The rows come from 5 hidden closed curves, with some noise, and rows from the same curve form a group. Each curve winds through 8 dimensions. The rows are also pushed far along 5 directions, which tell nothing about the answers.
Known rows, each followed by its group:
[-11 -14   9 -17  21  -8 -29  10 -13  -1  -4   9  17   7   1   2 -17  -4]
K
[  8   7   3  -1   8   7 -13  16  -8   7 -12  10 -10   4  10   4   1 -13]
W
[ 10  -2   8  -5  49   5   1 -12 -22   7   5  -8  -1  35   1  33  -6  -3]
K
[-14  -2   9  -9  -8   0   5   2  -6  16   5  -5   9 -10  -3  17  -7  18]
Z
[ 22 -22 -13   4  17   3  15 -23   3  16 -10  27 -13  60   6   9 -40  -3]
W
[ 19   2   5  -9  12 -28  14 -18   7 -19  15 -27   7  18  -4  14  22 -15]
J
[-18   3 -21  -4 -16 -12 -10 -10  22 -27  14   4  14 -13 -15 -33  -9  12]
K
[ 18  12   3  10  14  12  34  -1 -11  20   3 -11 -10  19   4  23   0  -1]
W
[ -6 -10   2  12  11  12   6  -7 -15  13  -8  15  -3   7   4  -1 -21 -11]
K
[-17   3   4   6 -19  16  -3 -10 -35   1 -11   6  -2 -15   1  -3   7  16]
J
[ -6   5  13 -15  14   5 -38   4  -4 -12   5  18  11   3  -1  15  10  -2]
C
[-24  17  -5  15 -27  14  -6  26  -8  19 -16  -1  -2 -30   1  -5 -13   9]
Z
[  2  13   1  11  10   4  -2  -4  -3  11   7   6 -12   8   6   9  -1 -10]
Z
[ 12 -12   3  -2   1   1  28  -6  17  12   7 -13  -1   4   6  19  -1   3]
K
[-10   5  -6   4 -15   6  -8  19  17 -10   3  10 -15 -20 -21 -47  -8   9]
Z
[-29  16  23  -2 -17  15  -5  27 -36  -5 -25   2  37 -42  -8 -14  19   1]
C
[ 28   7   6 -20  27  -4  16 -17  -4   2  17   6   7  46  -5  46  11  10]
C
[-11 -24 -18  -8   3 -19 -54 -22 -12 -18   6  13  -3   0  13   3   1   3]
W
[  8 -35  23  -5  -2   5  31 -28 -20  14  -1 -17 -13  -7  16  23  15   8]
K
[ 21 -12  -6 -13  12 -22  -9 -36   8 -10  20  -5 -23  24  17  21  13  -3]
J
[ 16  30  24  12  -9  17  60  22 -28  13 -20 -28 -20  -8  -4 -22  14  -6]
W
[ -3  44   5 -13   4  15  11  36  -9  -2  14  -6  21 -26 -19  11  24  17]
K
[  5  10  33  -7   1  17  38  19 -36   9 -23 -19  19  -3  -2  13  11   1]
Z
[ -3  20   1  -3   7  -3 -10  23   7 -14  -1   6  22   7 -32  -7   0  -2]
C
[  7   8 -10   2  19  -2  -9  11  15  10   8   9   7  20   3  22 -17 -11]
K
[  5   5 -14   1   5  16  -4  10  -1  11 -10  -1 -12   0  14  13 -12   6]
Z
[ 19   4 -11   8  -6   3  19   1   0  -5 -15  -3 -21  12   5 -27  -3  -4]
Z
[  6 -32 -41   2   7  -5 -11 -26  25  16  10  28 -29  22  22  -3 -41   9]
J
[ 13  12  -1   9   3  13  13   0   0   7   1  22 -16  10   0  -9   4  -5]
C
[  7 -30  20  -2  13  24  22   4 -28  21 -21  -2 -29 -10   9 -14   1   7]
K
[  2  -5  -1  -6   6 -17   8 -34  -3 -17  12 -16  24  16  -3  22  15   4]
J
[ -2 -12  -9   2   0   2 -19 -12  14  -9   7  30  -9   1  -6 -15   1  -1]
C
[ -9   4  19   9  30  21  -3   6 -14  31 -20   6  -1  33  11  17 -39  -6]
K
[ -8  -6  13   4 -18  20  -8  -8  -6  -7  -9  13  -3  -9  -3  -1  10  12]
C
[ 20   8  17 -14  19  -9  14 -18 -30   0  13 -20  -5  10  19  36  30  -7]
C
[ -2 -28   5  -3  -3  -7 -19  -8   7  -6 -14   1  -7  -2  12  -7  -3 -12]
W
[ 30  -7  30   1  21  11  46 -16 -13   6  -5   2  -9  37 -10   3  14  -7]
Z
[-24   4 -13   6   8   5 -40  14 -14   2 -12  26  15  -8   3 -10 -20 -10]
Z
[ -6  -3  25  -7  -6  14 -15  15 -12   7 -23  21  -2   1   2  -4  -3   0]
W
[-13 -19 -17   3   1  -8 -12   9  25  14   4  27  10 -11  -8 -14 -21  -6]
C
[  0  -3  -7 -10  15 -24  -2 -17  -9  -3  16 -15  -5  15  -1   0  -9   6]
W
[ -9   6 -14  -1   0  -7  -2   3  -5   1  12  -2   2  -9 -12 -18  -1  19]
W
[ 10 -71 -11 -22  27 -34 -14 -58 -11  -7  -4 -14  -2  23  50  11 -10  -5]
C
[  2   7   8   2   0  21  19  10 -12  22 -14  19 -12   8   3 -14 -13  10]
J
[  5  29 -33   3 -12  -7  14  14  13 -25   3  -4  12  -7 -15 -35   0   1]
Z
[ 12  30 -14  -8  26  -3 -13   2   3 -32  14  14  20  32 -23   2   4  -9]
Z
[12 20 -8 14 -2  8  9 -4  3 -1  4  4  2 15 -8 27  6 -9]
J
[-16   7 -21   5   4 -15   4  -9  -6 -16   9 -14  29 -10  -8  -9  -5  -7]
K
[ 13   4  22   3  21   8  19   3 -28  29 -16   1 -20  38   8   7 -22  -8]
W
[ -4  25  13   4  -9  20   3  21 -24  15 -18  18  14  -1   0   9   5   2]
J
[ -8  20   1 -10 -17  -1  11   3  10  -5  22  -7  16 -23 -14  13  19  20]
J
[ 10 -18 -40  17   4  -6  23 -28  24  10   4  11 -15  28   0  -3 -39  -5]
J
[-19 -24  -2  -9   9  -6 -23 -18  -2   5  16   6  11  -9   2  27  -7  11]
Z
[ -6  -7   3 -13   4  -1  -5   0  -8   3  -9  -3  15  -8  28   9  -5  -4]
W
[ 14   5  10  19   4  27  33   7 -12  36 -11   5 -25  17   5  12 -13   3]
W
[ -7  23  -2  -7   1  11 -15  -3   2 -25  12  16  27   6 -19  11  11   9]
C
[  6  10 -13 -18  17  -6  -2   4  11  -2  23  -4  13   3  -1  23   5  13]
K
[ 18  42  -9   7  -9  10  30  23   0 -18  -7 -11  -6   2 -16 -31  14  -3]
Z
[-15  12  15  13 -39  23   7  28  -8  16 -19  19  -5 -35  -5 -25   4   8]
K
[ 17  -7  -5  17  11  18  -9  -3   5  11  -9  30 -29  35  -6   1 -12  -3]
W
[ -9   2  -7  11 -10   3  -2  -3 -13   0  -4   7   1 -27   4  -6  14 -10]
C
[ 15 -11 -34  -3  16 -28  41 -32 -10 -29  22 -55  15 -14  -4   0  34   5]
K
[ 23  -5 -10  -5  24   6  10 -13   4 -11   7   3  -8  19   8   7   6  -8]
Z
[ 31 -23  -8  28  -5   7  59 -26  21  11  -7  -5 -36  33  -8 -26 -14  -4]
C
[-27 -11 -24 -10 -27 -21  -8  -9  12  -5  12   5   7 -34  -4 -27 -12  19]
J
[-15 -13  -6  14  -9  -3 -23 -11   0  13   4  10 -22 -15  13  -6  -9  -4]
Z
[ -6   8  -2   5  -4   2  11  -8 -19   5   0  -1   5   2  -8  16  -5   1]
J
[  6 -15  15  11  -7   4  37   1  15   5   3  -7  -7 -21 -15 -21  17  -7]
C
[ 10  16   2  17  -9  17  58   7  -7   5 -13 -14   6   0 -18 -13   5   0]
J
[ 31  -5  -9 -15   6 -18  39 -14  11  -2  14 -11   7  20  -2  24  12   0]
J
[ 13  31 -13 -15  29  -9  12   1  32   5  32  16  18  40 -13  26 -21   3]
J
[ -7  18  10  -3   3   6  13  20   7  15   5  -1  18  -2 -16  16  -8   5]
W
[ -8  43  41   2   2  45  -3  59 -24  21 -29  20  17 -19 -11  14  16  -8]
C
[  2 -10  11  -9 -11  -7  13 -19   7  -9   1  -7  -3   4   8 -10   2   3]
K
[  5 -56  -9 -20  -4 -41   4 -52 -20 -15   0 -36 -10  -2  28  -3  12  12]
Z
[-23  12 -20 -20 -11 -18  -8  -9 -14 -20  17  -4  28 -27  -4 -12   8  22]
J
[  2  33   9 -10  -4   2   8  -6 -18 -28  15  -8  17   5 -16   2  25  13]
C
[-13  18 -20   0  30 -12 -24   5   6 -13  12   1  41  16  -8   8 -14 -10]
W
[-14  14   9   1 -27  12  10  11 -21  -4  -9   5   9 -20 -16 -16   5  17]
W
[ -3 -14  10 -15  31   1   8 -18 -21  16   5   6  17  21  15  32 -19   1]
K

New rows. What belongs after each?
[ -8  -7  -5  -2  -2   0   0 -14   6  -9   1  10   1   7  -7 -21 -12   9]
K
[-23 -14  -2  19 -17   6 -26   3 -24   4 -27  11  -7 -22   3 -24  -4  -5]
Z
[-21 -11   1  -4 -12   1 -20  -5  -2  24  -3  38   2   5  -2  12 -29  14]
J
[  6   2  -5  -1  -7  -3  23  -4 -16  -6  -6  -5   9   6  -6  -2   0   2]
W
[-26  -4  14  34 -42  50   7  23 -17  48 -48  52 -28 -15  -9 -33 -34  13]
J
[ 14  18 -14  21  -7  12   8  13  24  -7  -1   3 -21   7 -19 -23   6  -1]
K
[-32  11   2  13 -10   8 -23  12   3  11  -4   7   1 -21   4 -18 -20   1]
J
[  3 -11  29 -13  10  13   2   2 -11  29 -15  23  -2  32   7  23 -24   6]
W
[-16  40  43  13  -3  20  26  33 -40  19  -9 -17  12 -31 -10  -4  20  -9]
Z
[ 14  10  23 -15  -2   1  15   3 -27 -18   6 -18   8  -5 -16  13  42  13]
J
[-20  -1  25  11  -6  24  13  23 -39  15 -30  -8   5 -37  -6 -21  12   2]
Z
[ 10 -21   3   6   9   5 -15 -12  13  23   2  24 -30  33   5  20 -23   1]
C
[ 12  26 -16 -11  -3   9  18  14   1 -26   0 -16  22  -5 -13  14  15   8]
Z
[ 22 -33 -22  -8  17 -28  -8 -35  23   1  20  -9 -32  32  22  13 -16   1]
C
[ 17  24  12  -1  19  14   3   9 -21 -16  -8   8   4  23 -13   2  15 -11]
Z
[  1  -1 -23   9  18 -12  15 -18   4  -7   6  -8  18  20  -3  -1 -17 -11]
K
[ -1 -13   9 -15  -7  -3  -4   3   7  -3   1  -5  -2   0  -2  -7  -4  18]
C
[  1 -20   3  -2  26  -6  14 -16 -17  10  -2 -19   3   2  20   8  -6 -10]
Z
[  0   5   9  -8  -2  -6   5 -14 -10  -2   5 -16 -13   3  19   4  -7  -3]
W
[-21  26 -13  15 -12   3  -6   9   4  13  -4  17  11  -7  -2  -2 -23  -9]
J
[-10 -12 -31  36 -20  23  16  18  12  14 -11  -2 -30 -46 -14 -40  -6   8]
K
[  1  44  -4  -2  21  13   6  28   6  -4  -2   7  46  21 -24  28  -7  -7]
C
[  6   1  -3   2  23   3   2   0   3  13   6  14   8  23   5  23 -21 -14]
K
[  2   1 -31   0  -5 -18  20   0  21  -4  24 -20   6 -19 -16  -2   7  11]
W
[-10 -35  -7 -30  18 -44 -15 -55 -19 -28  35 -39  23 -13   7  33  31  17]
Z
[  2  25 -14   2  11   1  -9  -1   5  -5  15  16  -2  11 -10  -2   5   4]
Z
[ -2  -8 -43  25   2   4 -26   6  43   3  -5  31 -25  21  -8 -39 -42  -3]
K
[  8  17 -21  -6  -1  -4  16   6  43 -19  20   1  15   3 -28 -11   2   9]
W
[ 21 -43  24  -6  39   2   4 -27  -5  31 -14  -8 -22  39  50  36 -16 -17]
W
[ -9 -23   6  -1 -19  -8 -34 -18 -14  10  -6  22 -17   7  17  13 -10   5]
Z
[ 24  19  17   4  -5  17  23  17 -11   1  -5   5 -18   9 -18   3  22   1]
J
[ 9  3  0 -4 -3  7 19 -3 -2  9  3  8  7  5 -8 22 11 10]
C
[  1 -10 -20  -7  -9   2 -12   3  21  -5   0   4 -10 -21  18 -13   0   8]
C
[ 16 -19 -38  10  13  -4   1  -5  43  -1   9  18   2  19 -14  -3 -10   1]
W
[ -1  36  15  -5  12  -3  13  11 -21  -5  14 -19   9   3 -23   3  16   8]
W
[ 17 -14  -1  -4  10   4  25   3   9  14  -7  -5  -3  -7  13   8  10  -8]
C
[ 10 -22 -34  10  24   3  -4 -29  13   6   1  23 -31  32  17 -19 -35  -3]
K
[ 15  -4  18  -1 -16  13  48 -11   6   0   0 -29 -33 -22  23 -19  17   1]
K
[ -7  29  -9  -3  -7  -5   4  26  18 -32  10 -16  32 -35 -35 -17  30  -4]
C
[ -3  11  -7 -21  -4  -9 -28   3   0  -9  14  20   5   3  -3  15  -2  11]
W
[  5  -9 -16  10 -11   9  -2  -2  -3   6 -23   7 -19   9  12 -16 -16   4]
C
[-13 -28 -13  10 -27 -10 -14  -8  -1 -11  -9 -21 -25 -40  10 -40  11   8]
K
[ 24   1  10   4   1  21  30   2   5   1 -12  -7  -1   0  10  16  23  -9]
W
[ -1  17 -22   1   9 -10  28   1   1 -22  14 -33  21 -28  -3 -17  20  -6]
Z
[-10  15  -4   7   1   0 -21   4 -25 -13 -12   3  11  -2  -7  -3   8  -8]
Z
[-16  29 -18   5 -11   6 -40  28  25   4   8  37   2  -7  -8 -10 -18   1]
J
[ -8  12 -15  -3  -4  -9 -17  -6  -4 -18   4  -3   2  -5  14 -12 -10  -7]
W
[-10  -2 -12  -2  13  -9 -13   4  -4 -11   8  -5  23   0 -26   5   2   8]
K
[  4   3  11 -16   8  -9  25 -10 -15   4   2  -8   3   7   3  -3   4   7]
J
[  8  17  16  -3   6  15  19  -8 -38  10   1  -5  -2   8   5  35  15   7]
J
[ 23 -14  -6  -2  16   3  21 -27  20  13  14  -3 -37  30  20   2 -13  11]
W
[ -9 -12  -5 -10  -4 -15  -8 -15 -11 -21   9  -8  21  -5 -14   1  11  14]
J
[ -8 -15 -11   3 -10  -4 -15  -2 -13  -1 -20   6  -1  -1   6 -16 -10   3]
C
[-11   0 -34   8  -9 -17  -2  -6  25 -29  24 -28   4 -38 -16 -38  22  13]
W
[  4 -22  27  10 -13  26  22 -10 -44  20 -23   3 -38 -21  16 -11  19   5]
K
[  9  35 -16  -3  24  -6 -22  12  -2  -7   9  32  10  41 -20  11 -17 -14]
J
[ -6  -5  -9   3  -7  -7  -1   1 -14 -10   4 -10  17 -17 -25   2  23  13]
K
[-29  15 -28 -26  -4 -22 -62  10  19 -32  18  32  38  -8 -16 -11 -15  11]
W
[ -5  -6  43 -10 -11   8  16   9 -29  16  -8 -23  11 -23   6  30  23   7]
K
[  3 -13 -31  -7 -12  -2  -8   0  32  -9   3   3 -15 -16  16 -27  -8  12]
C
[ -5  13   8 -18  28 -23 -23 -14 -13 -12  24  -3  18  26 -10  31  -1  -4]
J
[  0  -5 -32  15  16  20   6  16  37  10  -3  13  -9   7 -10 -20 -41   2]
Z
[ -6  17   6  -1  22   2 -31  11 -23  18 -17  30  12  49   1  20 -34  -6]
Z
[ -3  10  -6  15   1   7  21  10 -10  17 -16   5   3   7   0 -12 -24 -11]
J
[  6  15 -14   5  -5  -4  -5   9  -1  -7   2  12 -12   2 -11 -13  -3  -8]
J
[ 15  36  15  -5  29  28  39  29 -12   2  -5 -21  14   5 -14  13  11   1]
Z
[-11 -19 -11  12   4   2 -14   1   0   6 -12   6   4  -8   6 -18  -8   1]
W
[ -9 -22  18  -3 -10   9 -21 -13  -3  -3 -10   6  -5  -7  11   6   6   5]
W
[ 13 -40 -10   5   9  -2  22 -37   1   2  -8  -4  -9   4  30  -2   1 -13]
C
[ -7  12  31  -9  -7   2 -13  16 -32  11  -2  -9  -7 -13   2  19  16   6]
C
[-17  -7  -7  -6   0 -19 -22 -21   3 -15  21 -23  -6 -20  14  -6   6   4]
J
[-17   3   9  -2  -1   2  -3   0 -13   5   0   0  19   1  -6  11 -11   9]
W
[-26 -31  -7 -27 -17 -33 -34 -24 -15 -22  13 -13  18 -25  -3   3   9  29]
Z
[ -9 -29 -17 -10   1  -7 -23  -1  18  10   1  19   3 -17  15   3 -11   2]
C
